The rows come from 4 hidden closed curves, with some noise, and rows from the same curve form a group. Each curve winds through 8 dimensions. The rows are also pushed far along 4 directions, which tell nothing about the answers.
In the rows, zero is written as 128.
Some rows, each with its group after it:
[155  92 161 148 105 202 146 143 122 124 133  87  63 129 148 103 125 170
 157 117 154 139  98 161 107]
(1)
[153 150 116  99 115 114 132 132 104 156 119  72  74 158 139 141  94 167
 101 130 145 163  98  81  86]
(3)
[152 113 174 146 128 202 148 134  76 137 123 129  94 160 135 105 136 164
 176 149 168 131 123 187 143]
(3)
[ 49 126 145  91 134 185 121 127  99 102 154 158 139 128 142  88  86  74
 124 155 139 118 144 116 178]
(3)
[ 72 162  73  90 117 105 129 124  91 149 112  68  87 169 143 111  55 152
  50 136 138 188 140  96 120]
(1)
[140 107 153 166 162 170 131 140 107 110 146 147 149 114 109 112 165 126
 175 125 137  76 105 144 145]
(2)
[181 131 127 134 107 126 143 117  97 172 112 124 124 130  97 128 127 143
 139 117 122 147 111 132 137]
(2)
[114  88 133 165 137 187 108 148 132 115 148 146 164  92  93  66 127 103
 157 117 114  94 108 149 162]
(2)
[179 122 134 175  97 101 152  81 146 138 105 132 131 104 117 172 161 113
 149  87 126 152 127 135 101]
(3)
[160  73 114 117  63 165 111 112 123 164  73 113 136  95 150 108 119  96
 157 109 133 139  76 139  63]
(0)
[129  87 112 155 134 142 109 138 173 108 105 148 181  83 142 121 174 106
 170 109 119  79 120 163  90]
(0)
[136 168 101 120  85  89 157  94 148 147  87 133 150 109 134 172 129 104
 144  99 119 150 152 104  73]
(0)
[ 68 195  87 128 160  96 111 142 154 116 133 158 193 128 104 132 115 100
 144 131 118  96 166  82 105]
(2)
[114 115 170 131 157 177 130 130 111 110 171 170 132 137 121 106 141 106
 166 160 150  97 124 152 173]
(0)
[ 76 165  74  86 118  67 115 146 157 119 101 171 209  91 133 152 122  74
 108 132  91  81 124  88  81]
(2)
[109 127  99  85 107 180 128 146  91 161 103 115 144 126 123  72  88 123
 145 131 122 133 133 122 140]
(3)
[137 149 101 164 108 120 141 117 132 150 103 103 129 132 115 135 138 135
 163 104 134 148 133 132  80]
(1)
[169 102 102 153 117  94 147  90 119 165  98 109 116 139 137 154 177 137
 142 127 149 153 102 184 101]
(0)
[126 159 124 158 136  55 135  91 136 118 150 127 115 134 103 171 125 117
  72 105 109 166 149  89 154]
(0)
[ 48 137 123  79 133 174 135 143 118 106 150 137 124 131 148  88  82 110
 110 154 135 122 155 130 167]
(0)
[115 179  89  93 125 139 112 129 134 146  92 125 171 109 125 123  70 115
 139 115 140 105 121  35  61]
(2)
[129  83 118 157 101 197 127  97 118 145  99 126 144 103 137  98 139  88
 203 129 179 112  73 158  72]
(3)
[164  94 102 111  98 178 125 121 125 172  70 136 170 100 144 105 148 109
 204 134 155  99  87 162  66]
(3)
[110 182 109  98  86 134 137  83 108 153  92 144 167 104 114 135  61  70
 137 104 132 145 142  35  96]
(3)
[119 129 131 138 167  89  84 154 163 110 155 173 167 135 116 135 158 112
 128 148 103 100 148 146 148]
(1)
[104 133 110 118 142 164 150 134 127 122 112 123 134 127 149 115 124 149
 146 134 152 108 138 149 112]
(1)
[192 141 153 149 144  69 151 148 141 120 143 106  76 154 124 179 164 208
  82 107  98 150 147 151 150]
(2)
[203  89 177 134 124 188 137 132  69 149 118 104  82 145 136 114 139 171
 154 121 145 135 100 147 146]
(0)
[131 169 121 122 116 160 148 128  61 150 115  79 100 139 111 114  64 152
 116 103 140 148 108  48 113]
(2)
[116 101 119 108 134 168 120 138 126 122 107 170 186  92 138 101 140  98
 155 134 123  76 121 152 136]
(2)
[105 157  93 123 109 111 124  87 134 144 111 102 123 130 135 141  83 106
 114 118 160 157 115  70  66]
(2)
[132 135 113 104  74 137 135  96 125 167 109 134 130 111 115 114  87  93
 130 124 130 161 112 110 112]
(2)
[132 168 118 143 123  28 141 127 148 106 113 113 116 149 148 203 160 150
  88  94  89 160 178 115  98]
(0)
[110 153 140 132 143 119 132 128 128 118 175 147 141 127  95 126 130  98
 145 124 109 119 146  89 163]
(3)
[ 70 200 107  96 132 139 134 148 101 132 147 119 142 145  99 106  68 112
 139 123 115 129 164  45 135]
(3)
[113  88 123 181 142 164 117 127 126 125 133 132 143 129 118  97 168 112
 182 141 153 108 102 194 123]
(3)
[ 55 187 124  75 162 116 141 142 123  96 146 160 138 156 149 138 101 126
  97 162 130 115 187 116 160]
(1)
[125 161 112 107 143 160 157 143  91 145 114 101 107 155 126 105  91 187
 117 133 145 140 146 127 142]
(1)
[141 175 107 113 138  50 126 116 146 121 106 114 126 138 141 185 111 156
  60 103 108 149 162  68 103]
(1)
[106 132  98 186 161  36 132 117 169 106 158 112 104 155 123 171 178 149
  89 133 129 148 131 177 121]
(1)
[ 99  86 133 100 126 224 122 133 141 116 116 164 168  91 162  85 133  83
 201 154 167  66  99 160 104]
(0)
[107  92 154 139 109 173 142 135  97 113 152  95  64 146 147  99 120 143
 119 128 136 163 121 173 159]
(0)
[ 88 154 112 106 110 163 141 103  54 149 129  60  63 163 130  98  33 141
  78 123 163 193 114  66 131]
(2)
[143 137 116 145 161  35  99 150 190 111 132 150 149 148 142 188 195 141
 127 143 111 108 138 157  83]
(1)
[172 120 162 168 134 162 168 115  42 153 123  85  56 189 120 120 147 198
 139 129 159 178 136 189 174]
(3)
[101 135 129  78 132 200 116 128  97 136 122 137 134 127 145  91  68 111
 137 159 173 104 101  89 115]
(1)
[120 187  77 138 119  57 140 127 157 143 111 109 138 133 105 155 116 155
  92 103  98 160 164 108 103]
(1)
[ 25 154 111  43 131 200 126 145 113 109 136 156 156 117 152  71  48  86
 120 162 144 100 152  89 150]
(0)
[ 66 180 114  97 150 150 128 133  89 128 155 115 107 160 116  99  48 133
  87 154 154 140 134  72 152]
(1)
[117 184  58  81  89 104 131 116 105 182  75  82 143 131 121 127  58 123
 110 104 124 166 131  39  67]
(3)
[101 121 139 137 162 186 130 136  96 120 160 123 103 146 119  85 106 142
 131 156 166 117 111 142 162]
(1)
[120 123 148 137 182 106  96 153 160  98 179 157 122 147 122 131 145 141
 103 158 126 103 133 146 163]
(2)
[103 117 172 135 167 226 148 174 114  94 172 148 123 134 120  73 138 154
 183 147 135  82 155 176 193]
(0)
[163 105 114 123 113 205 132 129  84 178  98  83  98 147 129  76 100 167
 167 134 171 147  94 148 106]
(2)
[117 153 132 112 145  88 158 115  60 128 140 106  81 173 136 154 118 158
  60 138 128 162 140 122 179]
(2)
[ 70 191 126  96 142 173 130 149  86 127 153 120 134 146 105  88  60 113
 145 130 129 120 156  42 146]
(3)
[ 99 151 129  86 135 102 111 152 191 100 145 193 178  95 130 140 117  95
 107 138  88  88 161 108 142]
(0)
[172 123 163 185 150  72 146 108 156 114 161 154 109 144 122 189 212 131
 156 133 135 126 122 172 125]
(0)
[123 133 157 125 146 159 132 154 161  99 154 165 136 110 123 118 125 139
 139 134 122  94 142 136 150]
(1)
[155 168 144 188 134   7 138  96 181 106 154 141 107 140 110 221 172 131
  90 106 108 161 145 115 108]
(3)

New rows, each followed by its group:
[ 87 191 103 112 126 135 122 131 136 133 132 141 176 118 101 122  89  82
 174 121 128 102 137  39  85]
(3)
[121 118 101  88  99 182 129 143  93 166  97 117 146 120 126  76  94 120
 150 129 124 134 126 134 134]
(3)
[ 95 160 106 122 124  76 121 124 111 135 121 139 147 158 132 153 137 101
 127 137 116 145 152 128 115]
(0)
[134  94 168 113 128 172 128 153 111 106 155 132 104 114 132 101 109 141
  92 123 110 120 118 138 184]
(2)
[ 48 128 159  89 160 135 114 158 125  71 173 174 133 144 161 121 126  97
 101 164 116 101 169 146 183]
(0)
[183  86 131 125  86 188 136 129  87 175 106  60  55 130 125  80  74 185
  96 111 143 181  78 136 132]
(1)
[ 80 112 142 126 148 159 116 157  91 113 147 163 150 155 135  97 158 100
 167 159 122 106 152 186 172]
(0)
[133 139 120 143 141  77 122 108 171 109 132 104 100 133 150 175 131 148
  86 114 138 145 131 104  87]
(2)
[133 128 123 158 130 113 123 133 136 125 132 158 171  96 104 139 160  90
 164 123 121  80  80 119  92]
(2)
[149 123 154 124 128 174 151 121  81 148 160 108  93 143 110 108 127 128
 167 125 139 139 113 109 165]
(3)
[155 179 139 106 158  54 133 113  97 130 136 113  90 171 129 187 107 168
  49 124 120 159 156  65 154]
(0)
[198  99 124 127 120 115 138 106 155 154 102 122 103 118 149 162 155 162
 124 137 161 125  71 159  79]
(1)
[102 134 120 100 139  97  98 148 185 109 155 174 173 101 128 137 136  82
 128 143 101  87 125 104 117]
(3)
[200 109 111 150  74 156 124 116 148 177  93  69  98 102 110 110  89 160
 133  83 136 166  78  97  61]
(2)
[108 180 113 112 151 101 120 139 176 104 132 158 171 101 116 147  99 124
  97 116 108  98 159  67 120]
(1)
[165 143 113 158 106  84 138 111 118 153 117 115 127 114 106 163 141 117
 133 108 132 128  67  92  69]
(2)
[150 150 148 157 155  93 131 127  83 124 155  88  75 171 106 145 115 174
  71 108 114 170 149  94 178]
(0)
[ 75 145 153  92 134 186 126 170 114  99 159 120  95 145 147  91  70 148
 110 145 129 124 152 110 153]
(1)
[ 81 168 161 136 199 125 132 145 121  76 193 163 128 157 115 135 136 133
 119 151 131  94 176 115 197]
(0)
[133  93 166 201 158 155 128 146 162  90 180 165 148 112  97 114 203 113
 198 124 114  85 136 192 168]
(3)
[174 140  85 134  84  77 139 101 142 174  58  99 123 130 143 170 134 150
 125 110 136 165 108 135  40]
(3)
[161  97 205 183 152 153 147 123  99  99 187 119  55 156 117 133 159 164
 122 128 140 146 125 169 198]
(3)
[148  60 123 137  91 181 102 127 141 137  90 132 160  81 150  99 141  92
 174 110 131 105  80 153  78]
(0)
[157 187 114  66 102 135 152 126  61 182  92  76  86 164 127 126  43 180
  86 117 132 183 142  53 124]
(0)
[104 150 146  68 143 134 131 155 128 109 154 151 119 131 135 118  84 144
  69 143 102 125 167 107 195]
(0)
[124 190 108 127 153  30 147 115 141 128 152 125 126 158 116 196 158 125
 120 124 115 138 155  82 113]
(3)
[180 118  98 145 119  90 122 140 164 146  94  83 103 135 148 156 155 185
 124 113 132 140 100 149  50]
(1)
[173  92 140 126  95 165 124 146 120 144  96 105 105 130 166 129 153 147
 178 128 147 123  86 163  59]
(0)
[ 91 120 132  76  81 203 119 150 106 135 104 129 137 122 157  77  77 102
 156 131 119 136 151 128 122]
(1)
[150 128 102 116 117  90 130 104 117 164  99 128 127 146 137 150 144 130
 122 141 141 152 120 155 109]
(1)
[ 81 165  91  91  94 142 143 109 151 133  92 142 162 105 154 135  92  88
 154 130 150 120 132  96  55]
(1)
[144 132 122 129 126 116 129 146 134 130 130  86  87 144 138 138 123 168
 112 123 132 142 110 120  97]
(3)
[177  96 147 142  96 194 125 119  93 163 109 110 109 112 108  86  99 140
 147 112 141 145  90 130 133]
(3)
[153 164 107 134  93 151 155 123  77 163  95  60  94 130 111 124  75 161
 131  87 143 155  92  51  70]
(2)
[108 126 150 125 133 144 136 161 108  96 130 126 120 145 151 126 142 147
 127 118 101 127 178 153 159]
(0)
[150 165 148 145 127 109 145 100 103 133 149  94  78 152 111 158 105 139
 110 109 144 165 120  61 119]
(3)
[153  95 137 123 102 120 124 121  82 140 118  79  65 152 152 130 112 154
  69 116 123 186 112 137 141]
(0)
[128  86 173  98 125 227 124 154  69 119 129 113  85 146 175  86 112 142
 155 151 164 115 104 150 136]
(0)
[166 100 161 140 167 116 143 121 146 104 160 126  85 128 134 149 151 176
  78 126 130 128 129 149 182]
(0)
[151 162  74 115  86  74 124 121 154 179  95  96 130 132 117 150 113 127
 134 121 125 157  94  93  37]
(3)
[132  98 104 159  92 166 137 101 107 157 108  87 109 113 124 100 115 112
 152 109 157 149  67 133  81]
(2)
[162 159 110 110 119  68 135  96 173 135 114 124 126 105 132 180 106 136
  77 108 125 142 119  66  89]
(0)
[193 113 133 134  85 180 139 100 111 159  76  82 103 110 144 129 105 147
 162  87 161 149  90  94  55]
(1)
[135 119 115 152 123 100 113 146 193 113 130 130 145 102 131 145 162 125
 146 117 110 105 114 140  77]
(3)
[122 151 133 131 124  87 124 132 110 105 116  96 105 146 152 166 118 141
  86  97 107 154 156  82 107]
(0)
[153 156  97  64  89 144 139 109 146 174  77 141 162  90 132 129  76 113
 141 123 139 119 112  69  72]
(0)
[141 112 131 132 114 135 145 121 151 136 142 156 151 107 121 132 178  87
 198 129 120 107 121 159 125]
(3)
[111 133 135 103 131 153 157 124  45 136 129 113  99 153 132 112 102 140
  96 137 136 145 125 127 178]
(2)
[148 175 112 102 122  74 125 139 185 132 109 155 159 114 134 174 128 136
 127 120 104 113 152  96  78]
(2)
[138  74 145 113 104 222 125 125 120 152 126 144 122 117 133  65 114 116
 170 146 151 132 117 189 158]
(2)
[127 136 138 141 181  56 110 154 135  97 174 144 118 145 122 163 154 146
  67 144 109 104 112 121 158]
(2)
[130 181 113  88 123 112 122 132 163 130 108 161 172  99 121 148  87 117
 116 118 114 104 146  60  99]
(1)
[113 141  82 100  80 164 144 103 174 158  83 169 197  57 116 106  90  78
 164 120 135 103 109 113  77]
(1)
[119 179 128  93 104 162 149  92  40 165 103 103 107 155 117 116  42 123
 110 119 153 177 143  46 139]
(3)
[151 161 119  97 129 143 151 115  87 167 125  91  73 157 118 124  65 182
  84 145 169 160  94  88 125]
(1)
[ 98 141 144  96 151 180 137 145  95 125 166 148 143 138 116  93 121 100
 181 146 132  96 140 106 169]
(3)
[178  63 160 160 105 176 127 121  91 146 134  73  48 145 134  99 126 166
 120 116 146 175  85 170 143]
(1)
[ 95 155 113 117 140  95 112 159 158 105 148 120 126 131 131 135 108 136
  94 128 105 124 143  94 115]
(3)
[126 164  67 119 133  35 126  97 123 156  95  95 123 154 133 169 114 149
  57 120 128 176 141 104 100]
(1)
[121 120 143 153 172 110 107 133 150 107 168 189 167 122 109 137 174  94
 155 157 132  74 109 149 144]
(2)
[ 71 165 129  89 153 160 135 142 124 121 164 177 158 136 112  97 101 102
 146 168 133 101 156 123 179]
(0)
[125  89 133 107 111 163 109 124 150 125 120 147 136 104 161 118 123  99
 142 144 149 110  94 146  95]
(1)
[151  84 163 195 169 123 132 143 124  98 173 158 134 121 105 137 212 129
 157 135 125  77  85 188 162]
(2)
[ 95  72 171 138 177 150 104 149 129  70 182 147  99 143 159 109 153 134
  90 156 130 112 135 192 199]
(1)
[ 95 114 106 143 133 170 134 132 111 130 140  94  96 143 125  82 104 148
 121 138 156 142 105 155 133]
(1)
[104 143 137 137 133  86 123 148 156  88 126 166 166 123 147 166 174 104
 142 115  89 107 182 146 120]
(0)
[ 91 142 133  84 131 146 102 169 123 112 126 147 146 138 158 120 113 115
 141 149 123  98 139 113 103]
(0)
[142 147 127 108 136 119 146 121 144 124 138 108  93 123 128 140  93 168
  71 116 128 146 133  91 146]
(0)
